There are 3 nested groupings, the coarsest first. Each group lies inside one group of the grouping before and may be the whole of it. The rows also spread widely along 10 directions, which tell nothing about the answers.
In the rows, zero is written as 128.
Some rows, each with its group in each grouping after it:
[ 90 149 128  98 126 149 127 111 152 157 118 149 155 153  97 113 129 132
 134 134 108 124 148 152 139 125  76  75 126 109 132 127 144 129  71  97] | zirem J_783 J_857
[135 113 117 143 135 124 131 151 148 108 163 124 129 131 134 153 126 137
 127 132 117 134 137 104 100 124 145 141 143 134 122 139 134 133 129 144] | mukot J_849 J_452
[162  94 117 116 154 122 120 144 113 142 151 122 102 113 152 141 111  92
 102 135 151 138 108  95 100 144 114 144 107 137 111 135 155 113 157 137] | zirem J_471 J_498
[ 85 130 138 130  92 134 122  83 156  90 111 135 181 148  97 128 152 142
 168 124 112 111 143 154 153  90 116  93 112  93 128 132 107 110  91 122] | zirem J_77 J_971
[133 112  95 152 129 101 118 120 161 104 166 125  92 169 137 133 118  91
 110 155  89 139  99 186 165 141 100 158 137 101 151 197 145 145 115 139] | tenef J_568 J_800
[142 135 116 136 107 108 110 107 144 130  92 114 116 148 127  90 116 101
 135 129 112 132 121 172 165 113 101 122 111 115 116 137 138 112 116 115] | tenef J_878 J_517
[101 149 126  97 140 142 116 137 151 155 140 137 128 141 105 104 119 142
 120 122 105 144 160 122 131 141  98 114 154 106 146 122 140 131  81 104] | tenef J_878 J_694
[143 142 148 157 113 134 143  92 116 100 108 142 182 134 121 128 118 116
 104 153 166 118 128  95 143 119 134 148  81 114 142 118 127 119 132 127] | zirem J_471 J_155
[133 112 131 110 125  86 120 149 111 130  92  90 114  86 172 116 147 146
 105 114 152 109 140 102 140 131 173 134 134 145  96  98 146  78 122 172] | tenef J_568 J_112
[120 119 129 118 139 121 133 133 132 139 137 127 125  96 141 134 127 124
  91 152 147 115 139  99 131 153 117 122 121 112 114 129 149 105 112 145] | tenef J_878 J_8
[152 112 137 132 129 115 120 160  98 105 131  98 125 105 150 133 149 149
 125 130 160 130 135  91 112 116 170 162 123 148 119  93 128  98 146 156] | mukot J_774 J_768
[150 129 130 133 156 168 120 120 129 106 174 159 156 149  99 131  97  99
  97 140 140 166 136  56  87 128  90 165  93  98 145 129 150 139 136  90] | zirem J_471 J_25
[142 136 122 136 121 146 114 118 143 129 141 147 135 148 103 111 105 104
 117 121 117 153 141 121 134 121 100 131 117 116 136 144 136 138 115  90] | mukot J_610 J_10
[129 132 123 134 145 130 125 178 145 136 145 107 122 154 123 139 141 152
 154 154 110 137 137 136  67 107 123 104 136 159 105 104 144 124 123 123] | mukot J_849 J_899
[112 101 128  95 127 131 131 128 106 162 157 143 109 106 140 146 127 120
 122 117 146 108 125 136 158 166 124 123 146 124 154 157 106 127 122 144] | zirem J_77 J_867
[162 145 162 178 113 121 164 102  98 107 105 143 175 129 133 147 107 122
 103 172 203  98 118  87 134 127 166 155  72 145 148 105 110 120 165 142] | zirem J_77 J_990
[109 175 139 105 133 107  94 160 136 107 109  93 146 167 117  84 162 188
 132 115  99 159 163 120 137  97 148 168 164 111 149  71 153 117  69 135] | tenef J_878 J_517
[184 127 102 137 132 115 103 135 147 169 112 121  84 155 132  93  63  91
 136  82 104 155 130 148 128 129 129 136 144 162 133 145 125 139 163  94] | tenef J_878 J_517
[143 125 132 102 132 149 118 118 116 164 121 140 123 131 116 106 107  89
 129 131 150 136 126 121 112 127  77 104  88 127 109 119 144 112 131  95] | zirem J_77 J_867
[157 132 133 107 123 163 100 136  95 152 125 121 112 135 105  86 115  91
 133 139 139 164 129 122 112 112  62 129  93 112 109 111 153 112 118  82] | mukot J_849 J_899
[137 122 135 140  99  98 102 115 101  73 114  96 131 115 140 113 156 133
 127 130 138 130 122 130 181 109 155 194 122  87 143 123 124  94 120 164] | tenef J_878 J_8
[117 114 134 121 130 147 146 149 121 148 158 137 134  97 128 155 123 144
 123 133 147 114 150  92 105 148 141 114 142 138 129 128 111 126 124 135] | mukot J_849 J_452
[147 168 143 135 154 128 103 162 121  89 156 114 145 205 104 113 145 150
 134 158 123 175 127 112  87  88 122 200 118 121 161  82 159 143 119 118] | zirem J_77 J_867
[154 154 139 113 138 153 100 162 109 132 139 119 134 158 105  93 116 146
 130 106 122 177 157  85  98 106 129 168 145 133 147  88 140 137 112  94] | mukot J_849 J_899
[123 139 123 142 120 145 121 105 180 133  96 132 157 144  93 108 102 118
 160 129 110 131 155 125  88  92  88  64  93 124  78 107 134 100 123  78] | tenef J_878 J_517
[178 132 120 143 140 114 131 141 128 160 113 128 118 151 141 125  84 110
 121 118 138 131 124 122 110 128 147 132 125 178 132 123 137 137 163 118] | zirem J_783 J_857
[104 101 120 128 142 124 130 150 149 116 155 117 134 132 134 165 157 149
 159 140 111 115 126 138  88 116 133 100 133 138 116 127 124 110 132 145] | zirem J_471 J_25
[165 148 172 161  78 134 148  95  80 111  57 123 191  90 132 110 112 140
 114 126 204 103 153  59 153 106 186 144  81 142 124  76 100  92 140 130] | mukot J_849 J_899
[117 130 130 107 128 109 156 115 126 192 100 142 127 112 159 123 122 110
  78 152 152  85 118 157 179 177 112  76 120 145 129 150 149 127  98 149] | zirem J_471 J_155
[110 122 135 119 129 135 146 123 143 147 108 138 166 103 127 148 122 148
 134 122 148  96 155  92 100 124 141  73 119 148 102 101 124 101 123 127] | zirem J_783 J_857

New rows. What belongs after each?
[ 90 103 127  87 128 128 129 184  89 167 175 109  83 102 148 156 172 158
 139 149 128 109 126 173 147 165 127 119 182 131 157 144 107 124  95 165] | mukot J_849 J_899
[137  58 119 132  97 141 130 100 116 143 113 129 115  42 140 152  91  97
 160  74 160  93 143  99 117 133 154  80 114 142  85 148  65  69 185 120] | tenef J_568 J_112
[103 104 134 124 121 138 145  99 136 117 128 144 165  95 130 151 137 120
 114 145 150  99 133  98 129 136 112  91  91 106 107 134 131  98 116 137] | zirem J_471 J_25
[141 117 117 145 143 106 131 137 154 111 138 119 133 124 147 139 111 131
  99 129 131 128 141  83 107 132 160 145 131 137 115 127 143 116 136 145] | tenef J_568 J_800
[146 158 124 119 131 132 117 132 143 180 108 133 112 158 113  86  83 119
 125 110 113 146 147 144 133 136 112 114 145 146 147 122 130 139 118  88] | tenef J_878 J_694
[148 122 120 143 132 111 120 122 139  99 133 126 141 150 139 130 123 121
 114 120 121 139 121 113 133 118 145 160 122 128 139 136 143 129 134 139] | zirem J_471 J_25
[112 122 145 123 135 120 138 124 154  99 123 136 193 105 135 153 131 180
 122  86 148 111 176  29  95 113 199 123 135 141 113  88 121 105 124 154] | zirem J_77 J_867
[161 137 135 146 118 128 116 133 109 136 116 119 123 129 123 112  98 131
 140 108 141 138 142 118 131 123 159 159 137 143 154 112  96 120 155 113] | tenef J_878 J_8
[101 140 130 111 138 145 134 133 141 158 133 139 140 151 113 128 136 133
 135 152 118 122 131 157 116 131  89  83 122 131 135 124 136 128 100 109] | zirem J_471 J_25
[ 82 120 125  92 141 127 126 153 134 147 156 128 116 112 131 136 147 152
 113 131 116 117 151 128 133 154 120 110 166 113 138 134 131 115  82 141] | tenef J_568 J_112
[124 126 124 136 124 125 136 124 147 149 116 133 128 124 129 129 104 126
 124 124 129 112 145 131 126 135 132  96 133 143 122 134 117 115 126 117] | tenef J_568 J_112
[ 74 101 112  92 143 140 131 123 176 141 154 149 151 111 124 152 135 149
 129  92  96 114 160 106 115 143 121  66 157 119 116 149 129 121  91 129] | zirem J_471 J_25
[104 141 147 111 122 137 145 114 128 155 129 157 163 124 123 136 115 155
 115 105 148 104 158 103 154 152 158 112 150 137 167 126  98 138 104 130] | zirem J_77 J_867
[164  94 110 154 109  96 132  86 139 117 102 131 127 118 162 130 100  81
 104 108 137 109 104 135 174 136 143 129 100 136 116 174 132 117 155 148] | zirem J_471 J_25
[151 107 116  87 175 141 112 200  91 195 179 116  61 136 142 134 120 116
 133 128 127 152 112 142  77 158 106 136 154 167 149 124 135 135 157 116] | zirem J_471 J_25
[122 124 120 135 134 149 133 142 157 150 154 147 133 132 107 143 112 124
 132 133 119 131 148 122  93 128 108  88 128 143 120 137 125 131 123  98] | mukot J_610 J_10
[154 131 102 151 116 119 108  78 192 104  87 136 156 175 109  99  92  84
 143 105  89 146 130 140 125  78  90  97  87 122  83 142 168 120 123  89] | zirem J_783 J_857
[139 133 139 149 120 136 179  97 128 185 107 170 153 117 138 145  76 107
  88 145 173  80 129 123 153 174 138  80 108 166 155 152 102 142 143 118] | zirem J_471 J_25
[109 119 133 102 125 142 123 138 123 158 133 130 128  94 121 129 115 150
 138  92 134 120 164  99 126 145 145 111 157 126 139 117  93 109 121 121] | tenef J_878 J_517
[149 128 120 162 132 103 124 120 164  94 124 123 147 132 138 131 107 129
 104 125 124 132 143  86 123 119 158 152 122 125 116 129 145 118 136 142] | tenef J_878 J_8
[120 138 128 152 134 136 112 157 145  90 167 115 144 169 104 144 126 180
 173 103  95 153 158 114  85  97 182 169 177 137 173 109  81 135 139 117] | tenef J_568 J_800
[153 169 124 178 144 137 136 122 189 113 114 143 180 208  90 126  90 130
 148 151 107 146 143 116  61  77 117 105  97 159 118  99 150 146 139  79] | zirem J_783 J_857
[120 132 122 126 149 113 133 155 142 142 154 129 115 167 132 145 136 136
 131 155 119 124 116 161 114 135 119 120 140 147 143 134 141 142 122 139] | zirem J_77 J_990
[132 149 125 159 136 108 131 113 190  89 122 137 176 186 119 133 119 144
 128 129 107 132 143 108 106  94 149 127 116 138 122 120 151 139 117 128] | zirem J_77 J_867
[157 138 119 155 121  93 118 135 131 116 118 106 108 157 142 114 119 119
 124 141 121 134 114 161 155 121 140 168 130 131 146 135 133 128 136 142] | tenef J_878 J_517
[ 97 141 131 126 142 152 113 138 147  86 179 135 158 148  90 137 138 156
 131 141 111 156 161  86 104 115 111 162 141  76 156 116 126 129  97 113] | tenef J_878 J_517
[106 131 154 149 123 130 169 123 110 115 139 142 176 114 135 172 144 160
 109 169 171  86 133 102 136 147 164 130 117 132 165 118  99 122 125 158] | zirem J_471 J_25
[136 137 125 147 131 108 131 134 130 116 132 119 126 175 136 130 143 121
 125 171 120 126  99 180 145 122 115 144 114 132 154 141 143 136 121 141] | zirem J_471 J_25
[106 134 139 103 131 135 136 157 114 178 123 125 118 110 130 126 126 158
 129 125 141 108 155 131 121 150 142  95 158 152 141 106 104 111 112 123] | tenef J_568 J_112
[157  99 119 133 155 121 140 128 142 131 157 146 126 117 148 155  97  92
  87 142 159 123 121  70  95 148 121 133  95 138 104 144 158 124 156 140] | zirem J_77 J_867
[152 118 107 132 139 108 114 139 137 134 145 123 103 167 143 126 115 109
 125 119 102 144 106 164 140 132 126 151 142 143 152 158 138 145 136 132] | zirem J_471 J_25
[113 128 111 141 117  86 103 142 170  77 147 113 138 159 138 133 157 168
 128  86  74 144 148 140 166 107 184 167 185 123 154 150 132 142  89 162] | mukot J_610 J_10
[157 125 105 147 130  80 117 115 172 112 116 123 122 178 150 118 111 107
 118 114  99 134 112 156 151 115 140 142 126 145 121 158 161 141 129 146] | zirem J_77 J_867
[145 152 136 117 120 129 118 136 119 142 112 128 140 141 127  94 112 139
 102 105 130 146 154 101 153 129 142 147 146 135 147 115 141 138  97 116] | mukot J_849 J_899
[110 101 132 120 113 133 126 111 135 115 109 123 163  95 130 142 141 144
 157  97 135 108 146 101 112 106 150  92 115 132 100 110 108  85 133 134] | zirem J_471 J_25
[157 149 139 152 127  87 144 130 111 128 115 122 127 164 156 127 129 119
  94 177 159 111  98 155 168 140 145 167 107 147 159 131 146 140 130 164] | zirem J_77 J_867
